The same things were measured in two ways. Each way mixes the same 11 hidden numbers, adds some noise and spreads widely along 8 directions of its own, which tell nothing about the thing.
(in the rows, 128 means zero)
Some things both ways: the first way, then the second way.
[ 87 178 110 135 109 195 163 121 180 135 107 195 147 150 105 117 124 198
 162  93 118 104 113  90 172 107 100 119]
[173 139  69  88 147 155 188  94 118 108 161 132 140 129  95 122 189 129
 120 101 134 105 160 135 109 135  52 111 121 126]

[ 83 138 139 207 154 145 164 190 168  95 202 133 184 120  78  98 109  74
  85  96 117 125 135 165 168 144 107 164]
[150 126  87 145 175 199 165 149 155 115 135 168 128 159 104 124 164 104
 135  90 140 128 132 182  91 136 118 166  66 141]

[147  40 150 145 218 101  87 127 102 132 125 126 106 120 151 151 149 133
 122 144 157 136 144 159 142 110 120 159]
[ 85 200 142 146 144 137  80 136 146 141 120 144 187  93 188 107  87 140
 144 165 110  58 127 136 174 135 150 153  88  52]

[109  84  99 107  80  73  78 110  95 135 127 137 132 144 147 121 152 151
 176 127 155  91 151 138  90 104 134  96]
[ 94 172 119 120 151 162 137 113 113 120 111 131 144 117 182 156 140 130
  99 111 132 114 143 113 137 133 138 145 120 115]

[129 129 148 143 219  97  94 184 148 109 163  85 138  66 138 125 115  98
  96 159 129 174 145 118 146 124 146 161]
[172 101 104 145 153 108 126 101  95 136  81 103 107 132 124 142 110 104
  57  79 139 112 141 126 116 125 192 152 187 130]

[156 142  96 107  73  85 124 129  83 130 137  90 111 117 161 135 147 100
 113 174  96 114 132 132  72 184 163 133]
[130 101 107 119 150 116 143  90 109 130 137 100 108 139 102 156 143  97
 120 132 142 128 112 136 127 137 128 123 140 134]

[157 127 156 160 148 152 160 138 166 123 113 130 147 120 127 145 108 133
 110 138 110 107 128 128 157 156 145 187]
[181 127  92 118 127 115 124 122  95  92  93 139 136 160  87 134 160 107
 157 115  93 149 146 174  97 141 108 156 112 119]

[130 115 136 117 134 132 161 178 127 143 131 130 164  76 140 101  81 190
 107 210  93  93 123  97 100 149 164 142]
[175 138 108  66 144 198 196 147 153 105 193 159 101 123 132 115 200 202
 131  71 106 170 127  88  75 188  80 113 128 156]

[115  87 142 100 185 100 134 168 102 138 162 173  81  96  99 143 111 135
 136 115 136  99  98 164 140  95  64 137]
[141 140 150 122 116 121 154 157 139  87 126 155 112 134 108 154 106 176
 144  73 124 167 158 109  96 135 126 145  99 126]

[149 110 102 145 142 165 139 137 102 177  92 134 141 118 168 133 160 160
  94 180 110 129 111 100 154 141 128 156]
[ 97 155 138 125 160 116 133  87 139 151 158 109 158 102 111 124 148 131
 167 167 154  83 143 117 146 105  93 124  74 113]

[115  49  95 112 106  76  99 109  94 165 125  93 114 157 179 120 155 157
 132 173 163 127 178 135  87  98 181 115]
[ 95 148 137 134 154 159 142 112 150 142 179 121 149 133 145 132 112 143
 111  97 145  73 110 119 153 115 143 123 133  74]

[109 134 122 102  93 175 149 107 105 148  95 137 186 134 151  96 142 176
 102 161 100  94 133  61 122 166 155 142]
[158 163 100 107 146 143 142 117 116 114 129 149 138 112 130 118 172 139
 142 141 105 130 151 131 114 163  92 147 113 124]

[168 124 103 181 170  93  58 146 114 145 134 118 115 103 155 146 169  82
 149 136 154 151 132 178 138 154 113 137]
[140 105 117 135 138 214 151 162 167 144 186 175 127 126 138 113 165 126
 108 138 128 148 118 133 109 162 110 120 107 184]

[137 206 152 136 187 164 111 111 121 141 115 132  93 104 107 104 164  67
 107 108 121 194 133 124 139 113 122 107]
[151 157 135  91 110 160 135 110 103  90 146 158 141  61 156 157 216 162
 135 119 110 137 156  88 103 164  69 118 124 124]

[151 123 128 155 114 103  66 109 115  94 112 125 144 144 145 164 151  81
 152  89 151 122 142 134 148 122 128 136]
[114 123 166 121 109 107  85 141 102 112  76 138 113  94 133 164 146 140
 157 133 109 170 144 123 123 125 157 149 140 140]

[ 91 117 145 197 154 171 156 151 181 111 162 158 162 126 110 100 125 142
 114 108 100 117 152 171 146 101 142 123]
[149 117  72 146 136 169 115 108 117 137  79 129 164 103 172 144 152 101
  58 125 145  95 146 151 135 127 122 122 136 153]

[172 142 113 116 152 112  90  82  90 174  86 137  91 124 127 125 175 120
 145 144 144 166 108  90 131 112  97 120]
[ 99 148 165  75  98  70 148 113 109 104 126 111  92 103 101 155 139 180
 193 133 120 147 145 104 130 122  79  81 124 105]

[149 120 158 157 165 130 168 157 161 141 117 104 125  96 123 110 114 129
  73 187 104 147 145 122 132 138 176 184]
[140 122 124 142 140 108 100 101 114 161 132  80 179 125 171 139  97  89
  80 141 164  99 132 112 155  90 161 139 148 116]

[ 97 146 121 135  96 156 148 119 171 114 122 177 171 171  99 138  85 175
 186  88 153  81 127  89 170  91 108 125]
[ 66  81 183 126 122 153 135 147 130 165 181 124 111 125 139 113 124 116
 116 166 136 147 152  44 125 137 153  85 123 188]

[130 162 155 186 197 181 118 167 153 101 133 162 133 123 114 160 113  92
 127  83 148 139 118 160 196 132  91 148]
[148 110 163 148 109  92 104 153 187 104 127 152 152 121  81 148  68 184
 164  95 150 139 124 140 121  58 141 142 106 112]

[187  71 159 154 142 104  90 115 122 119  67 114 127 145 143 164 146 124
 175 114 166 106 152 176 113 108 147 160]
[119 155 136 109 104  96 106 136 129 105  91 131 162 120 135 120 135 191
 201 141  99 140 150 127 121 122  84 120 120  92]

[141 124 110  93 113  76  61 131 111 150 155  76 119  95 187 141 144  96
 111 163 140 140 143 126 103 173 160 132]
[125 158 164 145 120 148  85 136 110 125 112 172 145  90 210 136 170 130
 135 155 111 117 109 148 122 114 143 139 162  89]

[118 135 161  97  99 158 157  86 139 158 104 139 161 145 104  80 114 161
 118 118 136 122 132  71 116 123 138 125]
[132 144 126 125 142 131 134 125 130 144 135 129 137 144 128 115 115 130
 123 144 118 112 131 128 135 131 139 128 107 136]

[121 150 156 128 159 138 183 183 157 113 174 131 135  81 105 113  67 142
  91 174  89 102 115 135 115 190 138 166]
[200 130  70 122 133 142 119 166 148 113 111 163 124 155 139  66 102 102
 120 132 101 114  94 227 119 119 131 122 128  88]

[109 194  91 123  67 112 104 151  94 125 120 153 126 121 128 112 159  81
 160  81 129 105 145 153 112 153 131 106]
[169 108  84  71 125  96 153 116  95 101  94 117  86 128  79 119 200 135
 196 137 107 157 131 176  92 134  54  92 139 128]

[174  77 152 168 160 138 128 127  92 136 115  90 185 122 137 121 140 113
  94 183 117 117 131 130 111 147 144 163]
[ 95 139 137 129 129 121 114 166 140 109  74 163 116 141  99 112 112 148
 200 153  95 146 149 161 113 139 125 137  55 129]

[137  87 143 218 124 150 103 118 128 125 111 147 148 163 140 126 148  98
 108 107 154 142 163 170 152  98 153 118]
[106  86 102 124 159 144 108 116 132 158 115 122 122 123  69 112 148  84
 139 181 115 117 131 147 144 152 144 124  90 189]

[ 84 114 103 111 133 130 106 176 114 142 132 166 119 114 130 142 136 156
 151 108 146 108 111 139 156  61  83 106]
[111 116 115 118 160 152 147 123 116 147 127 134 119  97 103  87 171 107
 131 155 134 101 184 101 116 137 113 114 101 155]

[128  85 145 140 164 134  78 102 151 155 138 130  97 122 159 135 154 143
  90 144 149 173 120 129 150 120 113 126]
[131 156 132 136 138 149 121 131 145  80 124 183 151 122 101 161 143 157
 159 103 112 136 133 154 114 126 112 177 108  98]

[118 137 144 109 172 150 128 172 100 159 153 159 118  58 130 107 113 139
 101 185  97 111 110 141 111 137 124 108]
[116 167 102  83 159 135 172  77 131 122 164 101 147 138  95 150 132 150
 114 108 133  96 143  97 149 132 102 124  92 131]

[127 119 140 125 115 100  74 143 121 115 141 144  98 113 146 148 118 109
 135 110 155 124 132 167 118 139 125 110]
[166 109  97 114 133 147 118 114  94 112  98 164 109  98 139 124 197 117
 114 164  91 157 130 131  93 179 111 130 162 164]

[132 129 127 128 139 122 134 125 135 160 160 107 123  95 137 103 149 107
  75 155  93 154 128 117 124 132 142 137]
[226 114 101 102  69  95 149 100  84 116  84 130  79  65 147 163 200 176
  89 103 115 129 122 169 113 130  65  54 244 135]

[ 79 160 126  88 143  94 142 175 117 128 160 169 103 121  65 115 103  99
 183  47 166 100 130 155 140  82  72 120]
[108 116 168 100 124 173 173 172 145 141 205 147  99 125 139  84 166 161
 164 130 118 149 148  68  91 167  96  83 102 148]

Other things, the second way, with their names:
q543: [114 100 143 136 142 189 128 181 156 114 133 196 114 127  93 100 154 131
 157 121 114 154 157 130  89 134 141 143  84 166]
q221: [152 106 123 138 126 127  99 159 152 148 136 144 153 134 111  50 102 125
 148 152 107  95 141 141 125 113 139 119 117 106]
q951: [ 73 193 126 126 177 185 124 115 118  98 142 162 154 141 126 141 154 103
 166 133  85 104 136 130 130 198 138 192  36  87]
q349: [114  99 105 116 127  70 126 117  98 100  43 129  81 139  71 122 137 104
 185 165 124 129 139 201 110  93  94  86 116 117]
q587: [ 62 146 122 100 157  89  97  89 130 181 106  84 149  77 123  92 146 118
 187 222 139  58 130 149 189  85 102  82 112 109]
q23: [147 116 122  97 116 161 124 136 132 160 185 116 141 123 149 106 144 113
 101 145 118 120 121 114 152 138 135 100 155 150]
q497: [ 58 161 148 144 162 173  74 145 133  86 108 174 166 137 138 126 101  76
 155 140 107  99 132 143 132 126 184 186  34  74]
q989: [139 155 143 105 118 151 109 108  98  75 128 150 160  81 138 182 203 159
 157 100  97 158 146  85 100 181 100 172 125 107]
q204: [ 98  93 141 167 157 110  93 142 184 121  96 130 151 149  72 141  57 151
 172  98 153 123 111 150 122  81 175 167  86 108]
q281: [123 123 159 163 122 130  95 159 139 126 107 162 145 129 156 120 110 118
 134 164 134 140 130 137 109  98 153 137  88 147]
q262: [115 127 156 145 114  80 110 111 106  84  67 133 147 131 107 184 117 145
 152 119 138 158 169 107  99  95 121 151  89 132]
q900: [208 148  61 111 151 140 178  88 141 146 160 121 139 119 130 104 155 171
  82  96 130  68 115 147 131 148  79 103 171 106]
q885: [ 46 144 177 120 125 138 136 168 151  96 117 160 134 153 112 141 118 179
 213 139 114 184 171  88  98 133 108 136  39 148]
q749: [171 115  96 139 126 134 129 127  99  98  76 171 104  83 155 136 162 110
  85 153 129 148 149 144  88 145 108 125 146 150]
q577: [101 124 157 158 149 126 111 104 133 142 132 112 164 123 169 182 125 132
 110 129 170 138 116  94 126  96 153 156 130 143]
q645: [ 96 151  92 120 164 105 124 116  93 104  31 133 128 185  83 116 158  97
 215 160  92 130 154 202 110 113 108 148  51 122]
q540: [169 125 109 118 108 146 115 136 102 127  80 141 121  73 185 138 157 126
  67 113 129 126 149 139 128 125 137 108 173 145]
q785: [141 100 125 155 136 132 128 125  98 134  96 136 109 158 143 137 121  87
  77 139 128 150 135 120  96 140 168 126 122 178]
q590: [143 122 158 132 110 162 134 151 149 122 140 159 118  83 169 150 135 179
  88  86 138 132 127  97 112 129 141 108 154 140]
q999: [150 141 107 137 127 170 106 132 116 114 100 171 156 109 160 107 200  98
 147 155 112 106 138 184 108 117  94 123  94 117]
q510: [176  97 119 115 124 173 159 165 126 122 141 146  95  86 152 137 152 125
  64  94 147 181 161  92  93 166 139 128 132 193]
q648: [184 128 135 113 121 144 168 149 134 107 135 147  79 156 121 150 143 150
 110  67 127 152 108 162  97 117 135 111 133 149]
q968: [132 130 120 113 147 175 166  99 131 129 191 136 158 122  94 146 179 129
 110 113 144 117 167  86 122 134  90 139 103 168]
q591: [ 84 135 151  98 136 112 173 118 148 136 177  95 131 133 115 144 121 191
 167 123 144 155 150  47 122 154  87 108  94 142]
q564: [155 125 119 106 142 213 154 169 147 113 188 188 125 103 120  91 189 119
 140 128 110 152 156 112  86 184  95 142  75 152]
q666: [115 143 138 149 120 154 122 146 124 119 116 161 139 134 161 126 147 116
 145 164 118 133 136 151 114 134 108 119  87 128]
q920: [172  89 108 110 114  85 129 113  92 113  79 109 108 129 103 133 143 153
 130 115 108 162 152 108  91 148 117 113 171 149]
q384: [148  43  82 124 159 134 133 122 121 175 150  99 118 190  30  66 137  64
 140 159 109 124 146 141 122 158 145 123 120 181]
q665: [ 62  94 128 142 182 123 129 103 154 164 157  93 147 158  82 111  91 119
 156 152 147  97 123  89 137 136 146 131  85 130]
q240: [121 115 124 110 132 102 134 119  98 135  89  93  95 148 133 111 132 101
 137 122 129  95 124 148 121 112 143  79 123 106]
q294: [118  92 127  87 117 153 126 173 127  70 108 161  99 145  76 139 152 122
 186 108 102 211 142 138  83 143 124 141  86 151]
q380: [196 154 116 119 122 173 158 107 132 147 201 144 146  95 156 131 150 165
  46  94 119  89 134 100 145 165 117 126 185 130]
q100: [132 133  82 119 161 150 153  95 120 134 136 122 127 161 108 129 128 105
  88 137 114 105 122 128 132 170 128 122  99 155]
q670: [141 130 128 110 106  41  87 109 109 113  66 117 125  98  93 120 118 131
 191 173 114 102 126 184 146  81 106  98 133  80]
q108: [136 143 123  98 123 138 158  84  60 138 121 119  92  75 176 142 241 112
 105 168 125 118 149 107 112 159  75  74 159 160]
q435: [149 120  74 127 152  93 143 114 147 186 125  91 133 175  70  70  69 120
 116 155 127  69 134 179 175 106 137 101 131 135]
q61: [139  91 124 137 113 187 136 130 101 134 130 152 127  76 169 120 185 121
  61 122 125 118 177  68  98 175 118  93 156 171]
q699: [ 99 111 161 155 140 173 102 167 167 163 160 160 148 120 137  91 105 131
 133 165 117 122 131 105 131 138 167 132  92 156]
q753: [149  93 132 130 122 136 118 158 158 116 124 143 128 131 104 138  95 138
 120  96 141 150 128 136 117 107 153 136 108 147]
q963: [166 147  94 134 138 103 106 110 119 110  86 123 170 158 122 140 100 126
 113 103 121 110 128 169 135  91 144 165 138  91]
q458: [147  64 152 124 107 130 152 147 157 125 179 126  92 153  34 166  92 141
 111  74 141 165 130 112 122 124 154 120 129 182]
q477: [114 114 119 100 151 117 137 122 170 117 140 120 131 115  78 125 134 160
 191 121 150 120 111 145 124  95  99 114  92 114]
q557: [119  97 137 138 138  96 118  96  79 118 108 108 116 142 106 157 123  82
 109 143 128 148 150  95 108 145 156 146 126 144]
q383: [122  52 125 137 144 204 117 151 150 224 218 130 144  88 174  37 186  92
 104 233 133 116 123  70 125 181 116  70 145 208]
q870: [143 107 148 136 133 167 137 189 169 126 146 167 108 129 108 113  98 120
 110  91 148 138 144 146 117  93 179 141  90 156]
q845: [ 80 139 155 129 122 134  66 152 157 113 131 144 185 126 103 114  98 124
 201 143 107 103 137 147 158  99 145 154  65  72]
q718: [ 79 180 164 101 131 126 105 114 150 146 179 107 175 114 153 135 101 125
 145 155 144  74 109 134 195  61 136 112 101  85]
q533: [148 128 122  87 110 108 159 145 113  67  87 135  95 123 121 158 166 161
 186  82 133 178 141 153  78 114  77 109 112 108]
q816: [100  53 124 125 124  51 107  87  94 165 111  45 113 157  99 151  86  83
 116 176 148 146 115 103 147 113 159  94 175 156]
q857: [129 113 117 107 140 134 176  90  74 115 102  82 117 143 138 186 184 149
  98  50 145 161 176  54  85 153 122 129 156 159]
q431: [ 74 127 144 117 148 164 131 139 141 125 133 161 123  91 122 133 157 124
 153 168 137 149 158 107 121 131 114 129  80 173]
q683: [ 96 123 151  96 119 102 142 136 154 145 149 106 131  96 130 103 151 170
 206 163 161 120 137 127 131  69  62  60 110 114]
q12: [124 178  96 167 173 161 132  63  92 147 114 140 171 113 191 119 191  98
  95 169 123  45 135 136 127 164  99 136 111  97]
q761: [131 138 134 131 126 134 139  81 115 152 158 111 153 110 178 160 135 126
  47 140 162  97 131  83 148 103 127  98 157 161]
q935: [162  94 120 105 136 156 171 139 145 164 203 115 112 127 100 113 135 157
  94 104 125 153 146  69 123 184 133 126 161 182]
q859: [ 84 127 154 106 129  85 153 139 153 126 140 110  93 185  51 144  32 154
 149 107 131 135 131 135 160  87 162 114 103 129]
q398: [ 96 106 129 167 161 126  98 118 155 190 134 107 169 148 163 115  58 117
  72 180 158 112 110  93 156  97 190 135 134 172]
q62: [123 107 158 130 130 177  80 190 162 119 127 171 127  93 167 127 139 127
 153 117 122 160  96 146 111 130 179 156 120 122]
q496: [133 128 105 101 114 109 157 116 131 134 124 120 114 124  99  90 131 174
 148 119 108  71 147 150 142 118  77  57 159  89]
q88: [178 145 120 161 134 172 140 119 138 106 156 176 169 139 148 156 164 150
 100 113 126 140 126 120  86 153  98 168 118 139]
q631: [135 107 100 134 148 114 139  74 120 152 163  86 147 148 140 145 113 102
  76 156 154 110  96 110 142 130 128 110 151 141]
q218: [ 99 119 136 121 116 120 121 166 146 151  94 126 132  95 148  88 137 174
 191 151 134 129 162 130 126 104  89  85 123 122]
q448: [ 81 134 142 113 152  96 116 121 132 156 158  94 160 175  99  96 105 119
 198 190 121 132 137 113 150 110 123 132  89 121]
q372: [158 129 113  94 134 153 135 151 147  85 125 160 116 124 101 141 129 135
 131  87 123 152 123 153 109 122 136 147  95 134]
q581: [134  53 154 130  89 112 108 172  96  99  86 139  91 162 108 167 107  96
 115 135 116 241 159  99  82 128 173 140 131 212]
q941: [124 138 127 106 123 153 123 119 102 188 143 104 137  62 238  87 182 111
  81 194 140  86 137  98 154 119 114  58 172 148]
q434: [114 111 125 138 150 172 102 115 111 145 117 146 140  76 159 128 180  96
  92 161 129 117 145  97 119 149 146 137 131 168]
q925: [143 119 132  79 121 154 185 166 151 144 180 125  89 131 112 106 152 191
 147  95 118 165 146  97 116 167 100  92 132 168]
q731: [132 157  85 102 155 155 118  86 118 155 164  95 184 133 138 107 166 103
 135 145 108  71 122 144 167 149 111 141 119  91]
q235: [ 91 106 168 134 140  81 131 114 139 128 153  82 139 180  82 157  80 120
 167 107 166 131 121 114 128  73 153 133  89 109]
q471: [108 136 144  75 118  46 138  89 112 107 126  80 119 157  71 140  96 177
 187 118 111 127 139  94 132 107 108  99 136  86]
q259: [121 148 140 128 137 159 131 132 134 145 178 151 147 135 161 112 130 123
 114 173 119 127 129 109 133 141 129 125 114 142]
q813: [100 154 128 118 184 171 129 156 180 150 197 142 139 151 115  90  86  94
 147 136 136  90  94 168 164 107 175 159  71  90]
q206: [ 85  80 122 109 158 136 179 121 117 144 157 107  88 183  79 118 108 102
 106 133 137 150 158  79 116 145 147  99 109 187]
q176: [101 136 134 136 127 141 123 117  96  89  73 149 126  82 200 173 176 125
 117 140 147 149 144 106  86 137 101 119 109 129]
q572: [133 121 118 140 133 110 152  95  77  96  77 112 103 139 113 176 161 122
 120  78 133 130 158 128  95 144 121 136 137 112]
q750: [148  75 142 126 126 210 125 178 174 198 231 146 149 107 165  44 152 152
  99 151 115 131 132  52 119 180 145 101 156 191]
q712: [141 130  93 110 136 118 193  78 113  85 132 122 117 139  70 169 170 168
 148  66 141 117 153 133  98 128  46 111 138  93]

Some of these things the first way, each followed by its name:
[172 137 163 188 159 160 128 126 183  81 117 126 174 161 118 186  94 111
 162  86 157  99 120 148 177 178 110 193] -> q88
[ 90 115 120 142 116 145 134  90 100 158  72 185 157 178  98  61 171 152
 162  73 170 120 171 104 140  89 127 115] -> q591
[ 98  83 176  73  81  96 154 131 160 127 103 139  94 154 104 121  95 164
 158  54 171 102 162 155  96  47 153 120] -> q750
[106 191 120 105 108 114 123 108 120 169 109 142  94 147  94  78 155  84
 148  59 174 169 157 119 128 108 126 106] -> q235
[148  76 143 121 112 123 141 148 144 162 133 121 110  83 146 130 125 169
  59 192  87 134  83 118 118 113 121 143] -> q587
[134 146 147 134 220 147  80 111 130 172 114 134  71  78 165 102 181 110
  73 142 120 218 153 120 149 119 156 118] -> q989
[131  77 153 107 142  77 110 176 155 153 129 184  73  87 113 154  94 155
 151 103 168  90 104 174 156 119  79 164] -> q448
[100 163 105 134 148  98  91 156 125 149 142 173  81  89 140  98 151 108
 138 102 140 147 161 157 138 146 140 111] -> q816
[200 146 137 190  87 143 147  92 178  79  76 123 155 167 119 174 103 157
 164 155 106 110 109  97 129 132 146 156] -> q294
[116  71 128  78 102  76 135 130 129 177 149 140  64 108 133 110 112 180
  84 177 136 142 102 104 106 117 113 126] -> q813
[156 120 148 123  82 114 159 100 143 142 107 123 105 153 123 114 102 152
 123 150 136 123 138 125  85 156 164 136] -> q631
[148 113 129 143 151 129  78 116 124 124  97 134 148 150 152 157 137 130
 179  91 178 122 143 137 146 115 120 128] -> q699
[150  52 144 131 142 107 130 125 126 147 135  76 146 144 154 139 124 136
 110 155 150 119 143 145 109 129 150 163] -> q12
[159  85 162 153 124 151 152 103 165 121  63 161 157 174 123 158  76 205
 168 145 162  86 139  89 157  99 152 163] -> q471
[191  79 169  73 144  80 127  99 100 115 150  70  86 108 136 170 120 112
 100 173  98 120  89 138  65 148 116 152] -> q951
[112 131  72 201 101 129 156 179  84 109 128 145 193 145 131 117 137 108
 144 157 108  63 168 149 137 153 162 156] -> q533
[117 150 121 169 117 153 157 164 150 105 174 131 170 120 112 134 101 115
 106 145  96 100 107 134 143 157 113 146] -> q349
[143 103 138  93 100 115 106  98  97 147  89 106 153 138 137 119 160 132
 152 117 145 101 139 126  88 128 137 134] -> q435
[134 151 165  61  81 110 156  90 127 166 128 108 110 133  90  77 103 127
 124 120 142 140 125 102  60 117 139  97] -> q785
[173 181 124 198 200 155 117 194 178 107 112 110 170  81 156 158 115 120
 135 151 116 143 130 128 175 180 151 189] -> q383
[121 120 150 124 141 113  71  58 118 174 107 150 112 154  91  79 158 114
 148  98 200 180 139  97 130  75  96  87] -> q859
[ 59 178 137 105 123 168 175 160 124 126 155 178 113 121  83  93 116 119
 104  91 110 113 127 133 139 115 109 111] -> q564
[ 94 218 152  67 125 174 140 106 127 114 163 120 116 116 115 104 109 117
 107 128  96 146 122  96  87 148 139  75] -> q497
[ 97 115  71 115  45 106 120 133  70 171 128 147 152 148 149 107 147 123
 142 138 141  78 154 121 119 118 147 109] -> q108
[ 97 186 130  20 108 130 131 107 126 140 120 144 115  90 122  99 147 169
 138  94  90 119 100  61 103 137 105 112] -> q935
[191  96 124 172 176  88 130 142 132 116  97 139  96 118 100 164 134 142
 153 152 126 139  89 123 150  83  78 168] -> q510
[ 87 125 109 239 181 141 119 189 115 111 173 166 160 130 109  98 127  82
 117 129 150 131 172 185 169 127 132 125] -> q176
[113 102 147 118 115 181 164  94 152 155 104 142 117 145 156 122 134 190
  94 149 100 120 145 115 123 101 173 122] -> q845
[120 152  90 125  55  89 116 153  94 108 112 131 158 146 120 139 129 100
 197 102 145  61 155 147 109 116 142 126] -> q941
[161 131 134 120 102 132 118 117 120 140  99 114 105 135 132 166 146 111
 138 131 131 114 111 152 113 101 120 128] -> q968
[128 131 113 156  74  89 136 168  90 131 116 118 117 147  90 123 152  53
 142  95 156 108 147 195 109  96 123 136] -> q683
[115 122 138 170 187 142  99 152 108 160 126 172  82 113 131 118 153  86
  94 109 160 168 150 170 173 108 119 125] -> q670
[199 105 109 176 131  94  72  97 124 112  75  99 134 146 154 174 168 124
 183 150 143 135 135 129 122  94 140 139] -> q540
[118 158 162 103  68 131 137  63 151 162 109 162  79 168  73  97 124 112
 132  76 166 151 129 111 120  78 115  92] -> q718
[136 163 146  47  63 132 129  82  88 151 108 113 142 126 102  92 143 132
 150 121 116 100 103 103  46 134 113  87] -> q885
[111  78 145  71  63  94 174 105 102 168 111 124 137 132  95  66 132 163
 112 137 117  98 137  97  69  81 145 124] -> q925
[116 137 112 109 132 138 165 162 143 113 179 103 138  98 138 148 118 151
 107 169  65  93  99 134 107 151 119 148] -> q712
[ 80 102 123 112 114 128 166 101 147 154 150 125 143 153 111  79 140 160
 104 111 120 139 153  89 127  80 140 124] -> q572
[155  91 162 107  59  61 150  85 163 117  85  87 125 172  78 112 122 138
 175  85 154 126 151 118  71  29 153 130] -> q857
